There are 4 nested groupings, the coarsest first. Each group lies inside one group of the grouping before and may be the whole of it. The rows also spread widely along 13 directions, which tell nothing about the answers.
Some rows, each with its group in each grouping after it:
100, 221, 83, -24, 122, 241, 273, 167, 322, -121, -42, -25, -8, 68, -26, -56, -25, -98, -220, -137, 61, -190, -6, 80, 151, -123, -29, 121, -1, 119, -9, -203, 5
j324 j791 j880 j676
91, -114, 301, 135, -284, 142, -97, -177, -124, -179, -116, -95, 74, -179, 161, 189, 126, -129, 125, 220, -68, 353, 0, -367, -111, 43, -114, -108, -44, -144, -116, 56, -18
j926 j405 j682 j468
34, -137, 15, -250, 117, -8, -28, 47, -155, 171, 94, -131, -69, -396, 35, -65, -181, -35, 127, -185, 157, 193, -86, 13, -340, 295, -267, 201, -50, -30, 200, 19, -136
j324 j742 j365 j551
20, -33, 18, -186, 238, -71, -38, -219, -276, -178, 88, -278, -30, 22, -81, -110, 290, 33, 84, -206, -198, 213, 62, -68, 39, 405, -82, -439, 112, -315, 75, 138, -348
j926 j728 j951 j494
73, -319, 248, -234, -159, 27, -270, -105, -218, -33, 111, -3, -129, -143, 122, 106, 5, -41, 81, 254, -35, 381, 57, -319, -199, 202, -102, 292, -191, 5, 49, 205, -10
j324 j742 j365 j179
-35, -164, 6, -37, 21, 47, -300, -14, -108, 123, 62, -212, -318, 13, -119, -105, -74, 17, 12, 92, 60, -148, 220, 100, -80, 131, -213, 286, -297, 171, 131, 83, -257
j926 j728 j289 j424
38, -31, 2, 52, -83, -74, -3, 108, 175, 53, -179, 227, 41, 3, 53, -129, -197, -29, -141, 135, 315, -209, -53, 2, 5, -307, -42, 323, 39, 125, -103, 5, -115
j926 j405 j682 j587
77, -128, -232, 357, -41, -121, -196, -201, -130, 156, 29, -76, -87, -142, 251, -52, 53, 21, 82, 24, -57, -187, 30, -112, -71, 18, 3, 134, 65, -182, -65, 462, -507
j926 j728 j289 j530
-96, -263, 43, 91, 49, 156, -47, -74, -110, -80, 24, -7, -26, -3, 62, 31, 89, 83, 66, 261, 262, 156, -136, -299, -175, -261, -103, 141, -29, 79, -187, 32, -267
j926 j650 j5 j410
123, -147, -44, -207, -17, -1, 161, -37, -272, 81, 148, 199, 180, -149, 83, -139, -76, -41, 26, -8, 144, 2, -20, -82, 39, 136, -201, -40, 162, 63, -94, -2, -342
j926 j869 j23 j795
181, -175, 241, -291, -63, -12, -236, -104, -138, -117, -61, -115, -143, 54, 19, 65, 136, 33, 29, 189, -388, 328, 39, -80, 49, 391, 93, -5, -94, -147, 72, 109, 90
j926 j650 j5 j887
70, 60, 13, -54, 88, 105, 132, -23, 52, -156, 56, -113, -49, -53, 168, -7, 113, -177, -109, -175, -145, 15, -23, -48, 134, 223, -9, 27, 93, -102, 95, 150, -196
j324 j742 j644 j980
193, 213, 256, 99, 95, -116, -149, -77, 104, 122, 134, -157, 64, -10, -373, -54, -114, 238, 17, -91, 140, -86, 176, -44, -359, -456, -267, -62, -178, -146, -11, -121, 82
j324 j742 j540 j601
329, 239, -62, 92, 301, -46, 55, -144, 208, -124, 42, -165, 50, -229, 218, -58, 79, -249, -173, -616, -330, 81, -47, -128, -117, 126, 61, -174, 66, -29, 77, 307, -42
j926 j650 j5 j887
44, -57, 52, -114, 127, 72, 40, 140, -20, -80, -209, -35, 38, -146, 57, 157, 123, -8, 33, -74, -101, 329, -132, -113, 56, 291, 61, 106, -39, 249, 42, -154, 63
j926 j728 j289 j530
239, 240, 182, 67, 55, -64, -104, -66, 200, -61, -103, -186, 32, -146, -10, 59, -15, -61, -37, -224, -184, 107, 69, -105, -174, 0, -25, -26, -120, -129, 95, 46, 176
j324 j742 j365 j551
343, 91, 285, 47, -304, 6, -246, -243, -176, -104, 78, -146, 106, -93, -63, 84, 50, -70, 93, 143, -216, 128, 371, -316, -150, 55, -248, -248, -272, -82, -78, 47, 23
j324 j791 j880 j676
412, 163, 329, -73, -63, 25, 255, 34, -80, 278, 156, 68, 306, -499, -24, 116, -156, 1, 105, -406, -90, 243, -69, -15, -214, 64, -292, -81, 50, 46, -5, -205, 270
j926 j728 j951 j494
227, 3, 185, 17, -126, -85, 14, 4, -123, 155, -92, 14, 109, -53, -98, 147, 68, 270, 154, 114, -277, 102, -2, 43, 148, 160, 14, -29, 89, -173, -34, -118, 56
j926 j869 j23 j795
348, 269, 123, -66, 128, -239, -149, -224, -91, -197, -56, -134, 212, 276, -322, -99, 266, 248, 14, -47, -349, 49, 244, -119, 89, -52, 88, -619, -5, -175, -100, -83, 3
j926 j728 j289 j424
-18, 82, 207, -4, -43, 40, -23, 72, -53, -69, -210, -215, 44, -256, -56, 271, 71, -8, 149, -47, -92, 285, 32, -99, -32, 334, -242, 30, -143, 10, 164, -208, 92
j324 j742 j365 j551
286, -27, 73, 117, -136, -131, -396, -220, -123, -9, -161, -166, 10, -96, 60, 15, 68, 10, 133, 136, -247, 166, 160, -227, -209, 84, 74, -129, -188, -103, -39, 189, -31
j926 j728 j289 j424
-7, -120, 147, 224, -366, -111, -269, -121, -126, -160, -243, 84, 48, 125, 55, 210, 172, 119, 92, 572, -32, 62, 163, -351, 124, -87, -38, 107, -93, -194, -202, 139, -184
j324 j791 j880 j676
281, -78, 113, 108, -260, 78, -35, -69, -35, 115, -94, 154, 109, 179, 22, -32, -31, 290, 78, 582, -6, -158, -72, -31, 27, -396, 166, 66, 92, -159, -306, -90, -51
j926 j650 j5 j887
155, -22, -309, 403, 111, 241, -163, -55, 90, -13, 51, -125, -148, 130, 130, -91, 77, -26, -95, 114, 9, -339, 158, -181, 19, -243, 173, 299, -241, 612, -144, 111, -378
j926 j869 j23 j795
122, -38, 68, -171, 98, -57, -51, -24, -57, 120, -7, -90, -35, -99, -71, -163, -95, 50, 33, -85, 36, 15, -18, 117, -152, 72, -97, -35, 21, -188, 56, 4, -115
j926 j728 j289 j424
209, 261, 15, 121, 92, -44, 165, 101, 91, -17, -68, -19, 183, -196, -36, 147, 80, 32, -23, -304, -155, 35, 37, -91, 75, 84, -106, -15, 11, 141, 30, -117, 31
j324 j791 j880 j676
276, 467, 551, -141, 79, -223, 8, -87, 194, -218, -93, -83, 255, 205, -528, 29, 67, 91, -150, -284, -270, 79, 303, 33, 151, -108, -245, -548, -84, -264, -2, -314, 384
j926 j869 j23 j795
13, 82, 245, -338, 113, -8, -28, 85, 345, -406, -236, 103, -85, 311, 40, -21, 93, -197, -364, 38, -85, 121, 4, -97, 245, 55, 215, 149, -45, -41, 64, 27, 170
j324 j742 j540 j601
106, 79, -50, 158, 170, 201, 116, 6, 175, 106, -12, -284, -177, -92, 73, -95, -12, -42, -33, -221, -127, -189, -66, 227, 15, 115, 43, 71, 76, -153, 84, 28, -190
j926 j869 j23 j795
88, -4, -66, 81, 211, 84, 47, -120, -142, 20, 238, -180, -42, 63, -122, -92, 153, 146, 30, -132, -71, -106, 93, -27, 55, 21, -110, -128, 41, 28, -36, 37, -364
j926 j869 j23 j795

New rows. What belongs after each?
80, 64, 207, 232, -175, 81, 181, 28, 184, 108, -138, 57, 23, -143, 167, 144, -69, -14, -36, 39, -70, -122, -160, 107, 114, -93, -96, 190, 177, -337, -62, 51, -13
j926 j650 j5 j887
20, -74, 48, -166, 241, 176, 56, 68, 13, -19, 112, -326, -260, -203, 81, 37, 83, -70, 8, -290, -186, 221, -112, 66, -66, 424, -24, 197, -16, -71, 276, 91, -83
j324 j742 j644 j980
206, 117, -197, 42, 296, 36, 31, 100, 133, -85, -70, -112, -22, 54, -2, -18, 180, 145, -61, -141, -176, 2, -43, -89, 42, 31, 260, 85, -15, 259, 5, -44, -86
j324 j791 j880 j676
-197, -281, 78, -109, -21, 55, -138, 19, -25, -262, -105, 102, -122, 187, 89, 28, 100, -26, -92, 407, 238, 149, -48, -291, 70, -101, 32, 353, -67, 64, -78, 115, -238
j324 j742 j644 j980
58, 16, 142, -169, 49, 76, 183, 131, 147, -7, -171, 33, -39, 138, -36, -30, 1, 129, -84, 128, -82, -64, -186, 242, 233, 39, 95, 96, 184, -220, -6, -163, 21
j926 j650 j5 j887
275, 153, 213, 184, -276, -275, -314, -62, 67, 232, -128, 43, -21, 171, -243, -6, -118, 262, -6, 256, -191, -365, 310, 169, 112, -227, -71, 124, -160, -168, -44, 36, 67
j926 j728 j289 j424
-112, -109, 141, -426, 287, 52, 96, 66, 4, -391, 12, 19, -62, 218, -105, -29, 238, -6, -177, -34, 45, 308, -42, -201, 169, 174, -6, -17, 37, 23, 19, -51, -105
j324 j791 j880 j676
103, -119, 24, 53, -94, -143, -429, -242, -227, -35, -87, -171, 10, -268, 62, -71, -63, -210, 127, 6, 84, 177, 235, -304, -393, 119, -268, -115, -288, 13, 10, 234, -235
j926 j728 j289 j424
169, 239, 77, -120, 250, 250, 189, 1, 319, -236, 64, -310, -209, 40, 87, -109, 121, -273, -267, -426, -321, -82, 53, 131, 160, 292, 70, -78, 20, -169, 183, 100, -36
j324 j791 j880 j676
360, 264, -134, -11, 121, 72, -20, -203, -66, -53, 48, -364, 123, -255, 79, -213, -27, -183, 83, -307, -144, -41, 138, -61, -288, 201, -76, -428, -50, -88, 87, 11, -198
j324 j742 j365 j551
207, 344, -40, -96, 314, -195, 224, 165, 324, 70, 4, 54, 80, -23, -165, -188, -119, 50, -241, -490, -3, -278, -4, 235, 66, -100, -65, 38, 136, -75, 93, -57, -7
j324 j791 j880 j676
74, 33, 190, 100, -69, 40, -163, -39, 101, -6, 27, -96, -138, 178, -105, 51, 45, 148, -52, 224, -40, -130, 140, -48, 22, -192, -23, 205, -149, -83, -2, 30, -36
j324 j742 j540 j601
42, 120, 149, -8, 170, 60, -34, -181, 83, -164, 30, -236, -13, -87, -30, -187, -13, -266, -103, -310, 118, 26, 106, -77, -210, -29, -248, -251, -74, -184, 11, 97, -177
j926 j728 j951 j494
197, 229, 51, 278, -29, -68, 11, -28, 248, -126, -361, -102, 89, -39, 105, 83, 129, -22, -38, -82, -258, 16, -76, -46, 103, -16, 195, -121, 121, -199, -31, 21, 47
j926 j405 j682 j468
58, -20, 424, 32, -78, 98, -62, -178, 197, -61, 6, -113, -113, 61, -4, -57, -44, -80, -95, 71, 45, 36, -16, -22, -153, -278, -92, -38, 19, -580, -97, 158, 32
j926 j728 j289 j530
171, -14, 179, -57, 142, -62, -173, -35, -188, 80, 293, -323, -230, -46, -273, 205, 253, 322, 114, -213, -480, 210, 228, -32, 26, 403, -160, 80, -199, 15, 230, 97, 21
j324 j791 j880 j676
286, 95, 27, -155, -13, 195, 169, 43, 152, -147, -15, 61, 5, -29, 337, 24, 81, -240, -192, -96, -301, 39, -59, -85, 219, 269, 257, 133, 73, 117, 61, 90, 37
j324 j742 j540 j601
334, 424, 158, -155, 323, -36, 208, 41, 246, -98, 97, -191, 62, 184, -288, -74, 143, 192, -162, -399, -384, -85, 38, 201, 200, 3, 111, -264, 115, -170, 123, -172, 181
j324 j742 j644 j980
-142, 17, -169, 272, 180, -16, -86, -172, 63, 20, 145, -249, -153, -124, 77, -209, -71, -133, -51, -207, 323, -309, 67, -41, -277, -187, -295, 67, 8, -300, 65, 341, -593
j324 j742 j540 j601
280, 79, 166, 52, -54, 49, 98, -50, -6, 117, -72, -119, 116, -290, 87, 85, -26, 33, 121, -110, -212, 153, -132, 28, -133, 109, -60, -126, 110, -278, -6, -39, 83
j926 j650 j5 j887
-111, -246, 147, -261, 30, -86, 141, 138, -170, 194, -24, 111, 41, -344, 52, 95, -110, 176, 182, 20, 233, 330, -328, -3, -183, 182, -206, 296, 214, -317, 88, -39, -75
j324 j742 j365 j551
60, 110, 71, -99, 148, -29, 56, -1, 64, 35, 160, -72, -53, -16, -99, -105, -51, 7, -111, -220, 51, -155, 79, 84, -21, 4, -201, 57, 14, -121, 123, 46, -162
j324 j742 j540 j601
173, -57, 39, -72, -55, -88, 69, -51, -60, 157, 220, 155, 63, -410, 197, -131, -241, -282, -90, -353, 144, -25, 5, -80, -185, 81, -356, 168, 68, 53, 59, 267, -213
j926 j405 j682 j468
349, 117, -28, 373, -55, 221, -1, -99, -30, 185, 87, -274, -17, -238, 142, 130, 95, 38, 134, -139, -354, -65, 63, -41, -59, 100, 39, 0, -78, 126, -13, 48, -76
j926 j728 j289 j530
84, 146, -11, 139, -36, 1, -100, 93, 276, -390, -508, 123, 147, 286, 50, 86, 173, -10, -158, 362, 24, 22, 34, -325, 183, -268, 307, 73, -116, 244, -221, -161, 46
j324 j791 j880 j676
173, 245, 47, 85, -65, 63, 68, 24, 32, -233, -256, -90, 163, 219, -136, 91, 239, 154, 16, 219, -211, -67, 141, -76, 298, 25, 93, -262, -6, -6, -112, -290, -43
j324 j791 j880 j676
268, 347, 421, -98, -29, 201, 48, 55, 327, -288, -167, -151, 58, 224, -250, 57, 68, -33, -177, 46, -185, 35, 199, -30, 110, -147, 4, -182, -215, 19, -42, -372, 379
j324 j791 j880 j676
-39, -115, 152, 128, -7, -55, -208, -13, -82, 41, -192, -195, -110, -16, -142, 182, 117, 273, 169, 226, -105, 168, -36, -24, -54, 60, -74, 107, -90, -168, 17, -46, -42
j926 j650 j5 j887
266, 40, 194, -90, -59, 4, -121, -83, 8, 45, 103, -53, -24, 22, -58, -30, -45, 98, -9, 90, -106, -1, 107, -71, -108, -85, -21, 88, -115, -77, 9, 42, 64
j324 j742 j365 j551
192, 15, -16, -68, 91, 84, 107, 56, 0, -49, 218, 104, -13, 108, -7, 6, 128, 94, -141, -35, -111, -84, 93, -140, 195, -11, 19, 194, -20, 312, -51, 41, -138
j324 j791 j880 j676
386, 213, 124, -147, 85, -157, -160, 171, 195, 213, 42, -18, -92, 200, -360, -96, -147, 332, -117, 10, -218, -264, 190, 271, 60, -143, 93, 303, -221, 225, 134, -185, 262
j324 j742 j644 j980
154, -242, 78, -149, -300, -89, -32, 249, -231, 218, -387, 245, 210, -257, 56, 221, -79, 331, 319, 547, 73, 363, -230, -113, -91, 145, 96, 324, 39, 29, -112, -323, 140
j324 j791 j880 j676
-12, 134, -285, 39, 170, 245, -35, 10, 185, -201, -71, -269, -189, 146, 82, -324, -65, -305, -205, -5, 188, -453, 170, 107, 49, -19, -13, 81, -159, 225, 83, 12, -458
j324 j742 j644 j980
285, 232, 63, 46, 58, 129, 143, 140, 364, 5, -93, -50, -86, 11, 150, 96, 35, -18, -178, -151, -365, -116, -60, 121, 226, 99, 273, 311, 26, 92, 120, -2, 200
j324 j742 j365 j179
100, 135, 12, 72, -52, 95, 0, 52, 92, -215, -308, -5, 161, 51, 69, 93, 105, -38, -16, 211, 13, 52, 13, -214, 74, -44, 117, -25, -68, 166, -80, -211, -15
j324 j742 j540 j601
84, -124, 147, 2, 156, 289, 226, 72, 13, 3, -115, -182, 86, -316, 84, 85, 69, 107, 204, -44, 127, 491, -449, -155, -361, -73, 81, -58, 177, -104, -86, -263, 74
j926 j405 j682 j468
68, 268, 47, 383, -186, -324, -313, -253, 102, -188, -356, -92, 119, 101, -40, -4, 37, -98, -63, 109, -105, -279, 309, -105, 93, -138, -191, -273, -89, -348, -84, 213, -228
j926 j650 j5 j887
-53, 53, 34, 47, 102, -180, -148, -105, 161, -265, -146, -35, -73, 234, -58, -154, 97, -63, -210, -25, 56, -127, 107, -82, 124, -128, -15, -52, 32, -155, -25, 215, -239
j926 j405 j682 j587
76, 236, 215, 142, 174, -137, 4, 35, 126, -73, -105, -127, 56, 41, -283, 198, 171, 166, -49, -287, -259, 81, 121, -19, 186, 50, -128, -80, -59, 22, 61, -125, 110
j926 j869 j23 j795
72, -12, 66, -130, 122, -227, 7, -16, 12, 22, -169, 70, 105, 2, -98, -128, -36, 126, 4, -31, 52, 59, -106, 52, -16, -15, 6, -106, 190, -353, -48, -14, -116
j926 j869 j23 j795
43, 50, -32, 120, 83, -104, -29, 7, -188, -75, -82, -67, 157, -6, -101, 233, 291, 303, 154, 59, -138, 184, 27, -253, 92, 107, -4, -71, 6, 115, -9, -115, -144
j324 j742 j540 j601
78, -317, 166, -103, -331, -234, -209, -181, -314, 254, 427, 248, -159, -112, 147, 30, -107, 51, -1, 181, -66, -101, 201, -119, 57, 151, -328, 481, 8, -233, 64, 579, -323
j324 j742 j365 j179
183, 58, -24, 28, -41, -307, -180, -132, -105, 214, -70, -75, 57, -331, 33, -144, -187, -87, 83, -253, -31, -82, 109, 85, -225, 185, -255, -100, 18, -326, 105, 233, -215
j926 j728 j289 j424
20, -48, 139, 47, 89, -341, -286, -50, 90, -12, -292, -70, -94, 67, -110, 64, 91, 196, 20, 34, -196, 172, -20, -14, 1, 80, 119, 82, 16, -393, 41, 176, 9
j926 j869 j23 j795
397, 163, 272, -138, -232, -213, 2, -78, -44, 40, -295, 35, 287, -283, 74, 91, -69, -40, 110, -46, -360, 251, -51, 21, -35, 300, -35, -312, 137, -446, 12, -53, 250
j926 j650 j5 j887
-64, -47, 397, 225, -213, 174, 24, -75, 104, -108, 24, 64, -70, 133, 40, 206, 119, -29, -117, 204, 7, -27, 71, -174, 208, -260, -168, 196, -36, -128, -150, 109, -44
j926 j728 j289 j424
-1, 40, 52, 255, -142, 99, -13, -86, -130, -84, -49, -139, 71, -104, -18, 83, 86, -55, 87, 68, 60, -55, 146, -154, 44, 14, -300, -104, -70, 106, -49, -66, -280
j926 j405 j682 j468
-134, -285, 129, -180, -16, 97, -291, -154, -239, -100, 101, -259, -211, -116, 17, -49, 6, -121, 98, 170, 189, 233, 120, -212, -322, 211, -279, 78, -228, -145, 111, 149, -301
j324 j742 j540 j601
-135, 22, 92, 12, 215, 98, 316, -25, 144, -152, 4, -50, -71, 225, 2, -41, 207, 127, -134, -50, -35, -120, -236, 142, 309, -75, 22, -87, 392, -517, -62, 69, -286
j926 j650 j5 j887
139, 68, 65, -25, 40, 0, -83, -90, -23, -16, -49, -200, -25, -75, -52, -78, -21, -38, 15, -66, -113, -33, 80, 65, -76, 137, -153, -144, -54, -145, 60, 9, -119
j926 j650 j5 j887
2, 33, 149, -40, 8, -20, 15, 49, 88, 80, -83, -34, -69, -2, -79, -54, -87, 7, -63, -36, 44, -137, 26, 184, 76, 36, -160, 107, 15, -199, 46, -23, -87
j926 j728 j289 j530
245, 252, 136, -2, 56, 38, 26, 15, 205, -213, -203, -79, 81, 262, -68, 77, 223, 145, -94, 102, -302, 20, 22, -62, 216, -48, 301, -132, 20, -71, -32, -169, 154
j324 j742 j540 j601
139, 41, 203, -34, -149, -58, 77, 63, -46, 251, 33, 59, -9, -42, -105, 50, -81, 154, 16, 17, -139, -179, 66, 251, 212, 127, -193, 131, 75, -193, 47, -55, -20
j926 j728 j289 j530
123, -85, 53, 10, 142, -189, -1, -64, 0, -26, 153, 142, 35, -46, 51, 11, 112, 95, -109, -225, -58, 147, -77, -247, 0, -96, 11, 133, 136, 48, -46, 295, -103
j926 j405 j682 j587
287, 171, -2, 233, -7, -174, 22, -29, 37, 147, -4, 116, 184, -58, -10, 57, 29, 161, -19, -135, -164, -143, 56, -60, 90, -150, 0, 25, 70, 54, -104, 68, -47
j926 j728 j289 j530
180, 178, -270, 238, 231, -310, -161, -108, 62, -15, -198, -17, 117, 168, -70, -201, 113, 220, -33, -50, -32, -236, 40, -46, 9, -245, 222, -147, 85, -46, -135, 122, -301
j926 j728 j951 j494
110, -50, -37, 48, -210, -140, -211, -25, -173, 107, -68, -49, -86, 11, 17, 47, 25, 139, 98, 272, -200, -152, 160, 51, 167, 243, -31, 203, -54, -106, 89, 139, -235
j324 j742 j644 j980
159, 175, 242, -91, -13, 46, -63, -14, 166, -289, -182, 48, 154, 408, -245, -38, 95, 168, -113, 385, 61, -29, 124, -175, 97, -418, 125, -123, -113, 62, -187, -308, 138
j324 j742 j365 j179
96, -76, 173, -183, -20, -201, 153, 54, -163, 62, 191, 455, 236, -148, 28, 90, -23, -5, -120, -198, 102, 141, 4, -227, 153, 17, -283, 235, 91, 290, -79, 96, -67
j926 j728 j951 j494
133, 117, 229, 104, -126, -263, 17, -114, -71, 113, 188, 108, 132, 23, -169, 46, 4, 230, 7, -2, -42, -167, 133, -26, 91, -222, -271, -17, 137, -410, -51, 156, -144
j324 j742 j644 j980
-92, -73, 450, -376, 79, -162, -82, 175, 34, 35, 15, 90, -141, 214, -477, 66, -75, 281, -114, 85, 45, 67, 86, 201, 160, -5, -331, 274, -139, -20, 117, -225, 202
j926 j650 j5 j887
139, 108, 288, 179, 17, 11, -134, -52, 142, 49, -123, -350, -142, 46, -251, 69, 91, 277, 109, 35, -212, 61, -1, 119, -107, -108, 17, -81, -43, -363, 46, -111, 139
j926 j405 j682 j468
-121, -130, 62, 252, 140, -15, -219, -34, 168, -89, -263, -147, -150, 1, 55, 84, 111, 61, 7, 99, 108, 178, -141, -198, -194, -213, 113, 212, -74, -145, -74, 150, -96
j926 j728 j289 j530
94, 221, 78, 169, 42, 79, 66, 44, 79, -107, -21, -81, 81, 3, -55, 177, 150, 25, -58, -101, -110, -40, 129, -146, 145, -7, -98, 35, -107, 231, 34, -120, -25
j324 j742 j540 j601
40, -151, 28, -245, -31, -6, 16, 28, -105, 71, 8, 13, -42, -129, 33, -170, -145, -20, 32, 108, 192, -3, -36, 52, -129, 121, -161, 105, 66, -262, 18, 28, -246
j324 j791 j880 j676
-134, -135, -81, -248, 288, -224, -33, 85, -93, -158, -297, 128, 151, 77, -127, -119, 82, 164, 21, 72, 299, 243, -192, -144, -57, -55, 44, -80, 129, -5, -91, -138, -211
j926 j728 j289 j424
